The first 10 rows are patterns. Each new row is the sum of 3 different patterns, raised or lowered, with some noise. Before adding, each is slid sideways (what falls off one end comes back at the other) and multiplied by a number that may be negative. Names go in the order of the patterns.
In the rows, 128 means zero.
Known rows, each followed by the names of its patterns:
[149 102 136 142 159 115 151 116 131 136 158 124 132 150 149 101 144 136
  98 130 105 103 122 117 124 113 112 105 110 125 131 110 127]
sib
[154 140 125 150 108 129 137 150 127 149 117 105 154 156 144 139 115 130
 122 136 135 149 123 143 155 127 118 143 144 151 113 124 130]
Fumik
[132  99 119 159 101 142 142 159 114 113 142 123 145 143  98 130 158  99
 110 104 158 140 102 142 105 153 131 105 127 108 158 119 127]
nibe
[149 159 124  99 108 154 105 106 144 139 156 152 117 149 135 105 149 149
 120 100 139 141 116 134 143 134 133 100 142  98 155 155 101]
fude
[117  97 115 119  97 127 157 153 132  97 139 113 147 140 152 114 146 126
 134 138 154 106 135 125 140 117 109 137 114 120 133 156 157]
dini
[100 118 100 137 129 102  98 116 109 121 141 108 126 151 109 111 153 102
 109 137 121 125 135 117 152 135 145 117 100 126 111 155 113]
rava
[125 112 128 103 126 125 108 137 136 114 123 108 132 111 157 154 144 146
 104  97 158 116 104 116 113 138 102 116 119 120 153 155 105]
vib
[151 125 156 105  97 102 143  99 126 107 130 126 144 156 152 136 106 133
 111 159 124 152 120 153 113 109 128 122 104 104 112 159 117]
zuto
[150 108 131 147 106 134 154 120 124 154 120 149 109 130 116 143 118 157
 126 112 107 104 105 134 106 153 159 121 123 137 105 117 141]
mepob
[151 122 144 129 138 113 113 111 102 107 132  97 121 131 147 109 136 126
 154 106  99 122 103 138 148 127 137 157 118 158 102 158 142]
Vese

New rows, each followed by the names of its patterns:
[127 102 132 145  80 153 181  77 109 128 127 132 155 126 141 114 116 179
 152 151 151 118 145  93 112 147 125 121 113 144 134  82 152]
Fumik rava mepob
[153 126 158 149 159 141 169 113 170 158 177 177 145 127 146 147 110 150
 188 137 183 174 168 174 122 129 170 197 136 143 104 150 134]
dini rava vib
[121 140 115 108 132  88 140  87  97 103 134 118 128  99  93 119 124 169
 113 105 165  87 140 127 155  93 145  88 141 161 147 139 139]
sib rava Vese
[172 131  86 106 136 106 108 176 155 108 105 144 146 152 128 189 131 158
 125 114 169 130 173 107  90 159  88 110 151 126 121 111 162]
fude dini rava
[118  90 156 185 165 155 118 135 133 174 178 171 144 160 160 158 169 174
 136 181 145 134 146 147 138 129 139 119 168 170 145 103 132]
sib Fumik dini
[120 119 111  81 133 112 118 120 146 138 102 107 144 113  98  94  98 103
 128 122 115 144 162 152 143 110 136 140 132 129 146 123 142]
sib vib Vese
[133 135 144  77 146  88 153 115 155 135 114 153 181  79 170 149 123 102
 113 112 114 113 149 110 118 151  79  93 111 129 113 125  94]
sib nibe Vese
[ 48  92  62  88  27  34  56 105  82  77  91 114  60  90 113 140  62 134
  67  76  57 129  59  91  72 108  71 112 103  56  61  75  69]
sib dini Vese
[ 96 102 107 137 152 125 129 142 146 132 109 149 131 112 128  84 116 132
 128 146 126 133 120 104 125  95 155 116 104 149 105 155 126]
sib rava vib
[160 140 157 156 120 143 131 151 149 121 156 132 168 135 115 136 136 152
 139 109 129 139 116 112 148 149 157 134 145 100 177 139 129]
nibe rava mepob
[192 118 155 164 156 105 156 156  99 155 159 122 146 174 146 105  90 122
 123 152 171 147 194 180  88 144 156 176 143 192 111 113 140]
sib fude dini
[ 68  73  74 119 131  91  80 106  96  72  82  89 136 111  90  65 136  76
  98  85  94 104  93  95 144 101 109  90  76 129 102 122  83]
Fumik dini rava
[144 158 118 102 157 160 123 157 165 151 149 121 170  96 160 156 107 147
 142 154 122 137 156 152 105 137 137 162 195 137 188 140  92]
fude dini zuto
[134 155  87 176 183 109 102 111 180 129  81 137 128 193 156 114 168  97
 105 172 147 125 134 147 110 132 165 152 153 131  89 136 126]
Fumik nibe fude
[148 199 181 111 143 138  83 135 140 151 118 166 122 135 157 161 117 159
 103 141  67 144 190  89 180 124 128 100 118 153 104 132 147]
nibe fude zuto
[175 179 143 157 174 107 149 117 141 123 163 150 167 101 173 153 143 160
 156 128 118  94 160 157 146 162 142 161 145 151 159 164 148]
sib fude zuto
[ 54 169 114 140  91 121 139 112 184 125 120 140 129 110 135 132 132 117
 165 130  81 156  96  96  55 125 177 116 169 122 138 141  78]
nibe zuto mepob
[128 128 127 134 139 185 131 170 137 183 146 103 146 146 108 121 138 194
 144 200 135 148 130 102  90 181 133 144 103 151 173 153 150]
fude rava zuto
[123 163 120 145 118 161 104 124 142 137 134 143 162 145 131 161 102 169
 191  98 112 176 163 168  91 195 186 140 159  86  78 165 118]
fude vib Vese
[106 100 109 161 120  93 126  83 103 105 118 141  81 105  70 119 147  91
 112 121 127 145  83 143 128 106 131 113 123 131 139 117 104]
Fumik nibe rava
[160 118 130 102 161 162 144 158 178 175 204 124 138 160 150 171 143 140
 180 158 179 134 129 152 133 150 107 133 128 154 114 102 118]
sib nibe Vese
[119 102 141 138 113 124 134 152  97 124 114 167 154  69  98 157  94 146
 104 137 119 150 153 134 131 114 140 138 151 134 172 110 159]
rava vib zuto
[136  75 155 151 132 164 113 121 133  92  73  83 121 189  88 127 148 129
  61  86 125 149 112 160 134 150 111 157 123 123  83 144 103]
fude dini Vese
[139 149 150 134 141 132 166 120 160 111 141 125 157 165 137 156 152 115
 137 156 150 141 107 163 138  97 131 149 131 137 142 149 185]
fude zuto Vese
[129 131  88 158 154 115 121 166 132 115 146 155 117 152 153 109 177 157
 144 175 205 120 122 129 165 168 156 124 155 122 137 147  84]
fude rava Vese
[163 169 178 171 200 195 173 186 138 166 131 198 167 125 204 184 134 150
 169 152 150 124 183 151 160 182 121 178 172 127 190 213 135]
sib fude Vese
[ 94  83 128 167 147 156 106 105 164  97 120 118 107  95  88  97 132  89
 131  99  75  75 110  67 101 127 125  85 145 138 137  64  81]
vib zuto Vese
[127 119 167 151 146 181 137 123 153 197 114 163 194 160 143 163 106 133
 142  99 131 118  95 109 133 188 134 163 107 156 153 167 144]
fude rava Vese
[172 116 152 136  99 171 132 166 148 121 125 146 143 110 131 108 117 166
 118 138 178 127 152 124 127 143 178 174 100 138 156 105 132]
Fumik vib mepob
[108 107  84 152 104  79  85  79 100 119 126  95  98 127  86 120 109  95
  74 112  55  95 128  77  95 100  91  92 109 119 105  97 103]
rava vib mepob
[154 163  81 152 166 141 127 112 145 100 131 158  86 153 196 122 139  74
 164 131 129 161 148 146 162 135 142 138 123 119 183 148  81]
fude rava mepob
[ 72 102  79 108 109 121 106 114 127  50  71 165  97 105 147  93 152  99
  87 122 111 138 160 125 116  88 120 105  94 100 118  86 107]
sib vib mepob
[ 99 176 147 125 123  88 139 108 109  96 116 128 132 123 102 139 168 106
 110 173 146 118 110 102 165 111 169 123 117 145  99 103 107]
nibe rava mepob
[151 147 126 152 178 127 188 161 129 149 115 122 106 148 163 107 135 144
 145 125 163 107 164 108 139  96 122 159 139 126 131 155 126]
sib nibe Vese
[129 125 155 117 145 138 160 135 134 149 139 155  88  98 148 128 121 153
 141 147 162 154 147 165  86 150 179 163 137 171 144 129 137]
fude rava mepob
[109 131 130 122 118 151 122 144 156 123 136 117 124  96 136 123 123 141
  87  89 114  82  96 101 163 166  90 137 162  80 118 124 144]
sib fude mepob
[113 113 138 120 134 110  80 133 172 111 152 101 104  96 162 116 154 106
 148  91 131 109 125 101  96 101 129 161 147 155 193 148 119]
dini vib Vese
[ 95 151  99 125 134 167 129 111 145  90 174 149  92  95 120 154  80 142
 124  81  83 134  79 120 143 159  58 121 148  90  93 138  95]
sib nibe fude
[137  96 156 112 127 128 155 122 172 142 126 136 109 133 120 114 124 120
 144 154 127 136  97 106 130 164 152 126 127 175 121 117 137]
rava zuto mepob
[142 145  81 102 104 170 166  59 107 162  94 121 101 126 127 130 137  94
 177 125  98 174 132  81 169 121 128  84 162 141  80 132 109]
nibe fude rava
[118  83 113 118  83 173 164 104 144  73  95 135 122  88  92 116 102 104
 130 109  77 165 143 127 119  78 115  75 128 116 104 154 123]
Fumik nibe vib
[130 134 112 152  56 124 137 122 130 130  83 108 104 107 121 112  76 119
 115 110  86 147 117  90 158 118 111 120 145 100 109  98 150]
sib Fumik mepob
[165 136 138 143 181 169 189 152 133 136 197 169 141 186 123 139 161 147
 142 164 107 120 174 156 155 156 104 122 159 166 153 165 157]
sib Fumik mepob
[ 84 100 101  61 157 127 161 103 143  81  80  97 151  91 108 117 146  78
 130 147 110 133  58  88  90 141 110 110  99  97  83  93 122]
sib Fumik zuto
[149 143 136 128  98 149 138 103 105  63 186 143 113 130 100 135 122 107
 139 140 148 147 159 123 111 136 160 114 132 125 150 123 141]
Fumik nibe Vese
[218 179 180 177 142 185 141 144 174 150 191 205 165 148 165 155 172 210
 159 155 197 186 156 195 181 140 181 189 185 193 168 182 154]
Fumik rava mepob
[146  49  66  55  46 135 153  65 119 129  76 133  56 104 122 128  61  96
  78 103  79  84  63  97  44  82  60  80 104 114  86  80  95]
rava vib Vese
[120 124 127 144 124 147 136  90 104 169  96 129 113 160  94 105 124 141
 102 137 107 176 113 132 133 168  84  62  95 124  69 126  93]
fude zuto Vese
[118 138 131 143 147 146 168 113 174 115 106 152 146 106 120  94 147 108
 108  93 121 136 133 137 146 106 124 116 135 128 122 118 105]
Fumik vib Vese
[145 111 137 153 144 153 145  89 173 152 178 104 153 153 138 180 127 109
 171 147 178  92 125 146 141 164 143 140 163 116 109 111 142]
Fumik nibe dini
[141 120 188 114 182 203 106 196 188 130 133 163 209 165 145 169 181 176
 169 142 197 146 178 190 159 134  96 160 169 159 218 222 179]
fude vib mepob
[195 124 110 178 164  89 120 160 134 123 154 125 124 104 127  73 165 173
 134 129 115 134 148 131 169 161 111 178 189 133 107 122 145]
Fumik dini rava
[135 158 140 138 168 126 126 159 204 178 151 123 123 123 166 165 186 194
 157  92 163 142 138 173 135 121 174 132 132 152 165 121 116]
sib Fumik dini
[132 131 162 124 116 139 132  80 110  85  87 150 121  88 115  90 140  98
  85 101  85 121 160 115 128 160 165 123 114 165 117 139 157]
sib rava Vese
[183 154  72 140 111 206 155 142 151 135 117 120 155 194 131 168 151 128
 110 133 165 135 117 170 126 166 129 137 132 160 151 113 110]
nibe dini mepob
[ 90 143 126 149 120  91  87 148 109 114  98 108 150 119 144 113 103 166
 170 104  97 137  95  95 106 151 120 146 134  81 120 122 131]
Fumik vib Vese
[147 158 108 118 107  90 168 130  98 102 200 122 139 102 126 150 161  90
 163 102 147  85  93  91  81  77 180 100 122 134 179  75 105]
nibe mepob Vese
[ 78 151  86 110 123 143  95 139  89  96  94 108  64 114  88 122 126 168
 140 170  80 121  73 101  97  98  69 149 122 122 115 168 117]
vib zuto mepob
[140 180 136 135 153 145 129 111 154 119 150 191 124 159  98 145 129 170
 139 136 100 147 118 125 122 129  73 170 153  81 127 175  71]
sib rava mepob
[118 145 110 173 136 105  92 150 157 155 134 147 122 139 120 102 132 132
 100 104 137  89  96 130 104 126 134 153 100 135 101 107 118]
dini mepob Vese
[ 95  87 144 103 112  70 136 135 113 161 153  83 122 129  85 112 143 140
 114 129  93  81 149 102  92 119 108 144  70 108 139 113 132]
nibe zuto mepob
[123 139 131 155 150  62  98 141 110 141  64 155 107  97 111 101 141 107
 138 134 120 142 148 107 113 156 161 111 111 166  91 104  96]
nibe fude Vese
[171 123 143  91 113 168 170 148 157 144 161 119 193 116 140 201 167 138
 186 174 123 145 134 125 166 146 128 195 153 128 190 167 173]
rava zuto mepob
[ 77  61 111 118 101 108  92  22  72 100 126  87  73 139  68  43  57  77
 171  93 115  46  42  94  63  43  92  96 108  51 124 102  64]
fude dini vib
[162 138 170 181 121 138 153  98  72 108 118 119 148 115 137 174 152  99
 177 160 116 141 149 102  92 177 158 118 175 166 153 147  90]
fude mepob Vese
[160 173 108 180 179 111 160 134 192 153 159 167 153 125 123 142 183 148
 224 152 122 164 127 140 177 161 219 153 171 161 134 114 127]
fude vib mepob
[168 143 139 143  85 121 134 167 104 141 100 156 117 124 124 125  88 124
 128 164 145 172 131 159  79  76 128 147  90 158 108 117 107]
Fumik zuto mepob
[160 108 172 127 147 147 166 128 113 122 152 106  62  94  92 110 170 110
 106 139 140 134 160 104 147 121 115 114  81 119 168 129 119]
fude vib Vese
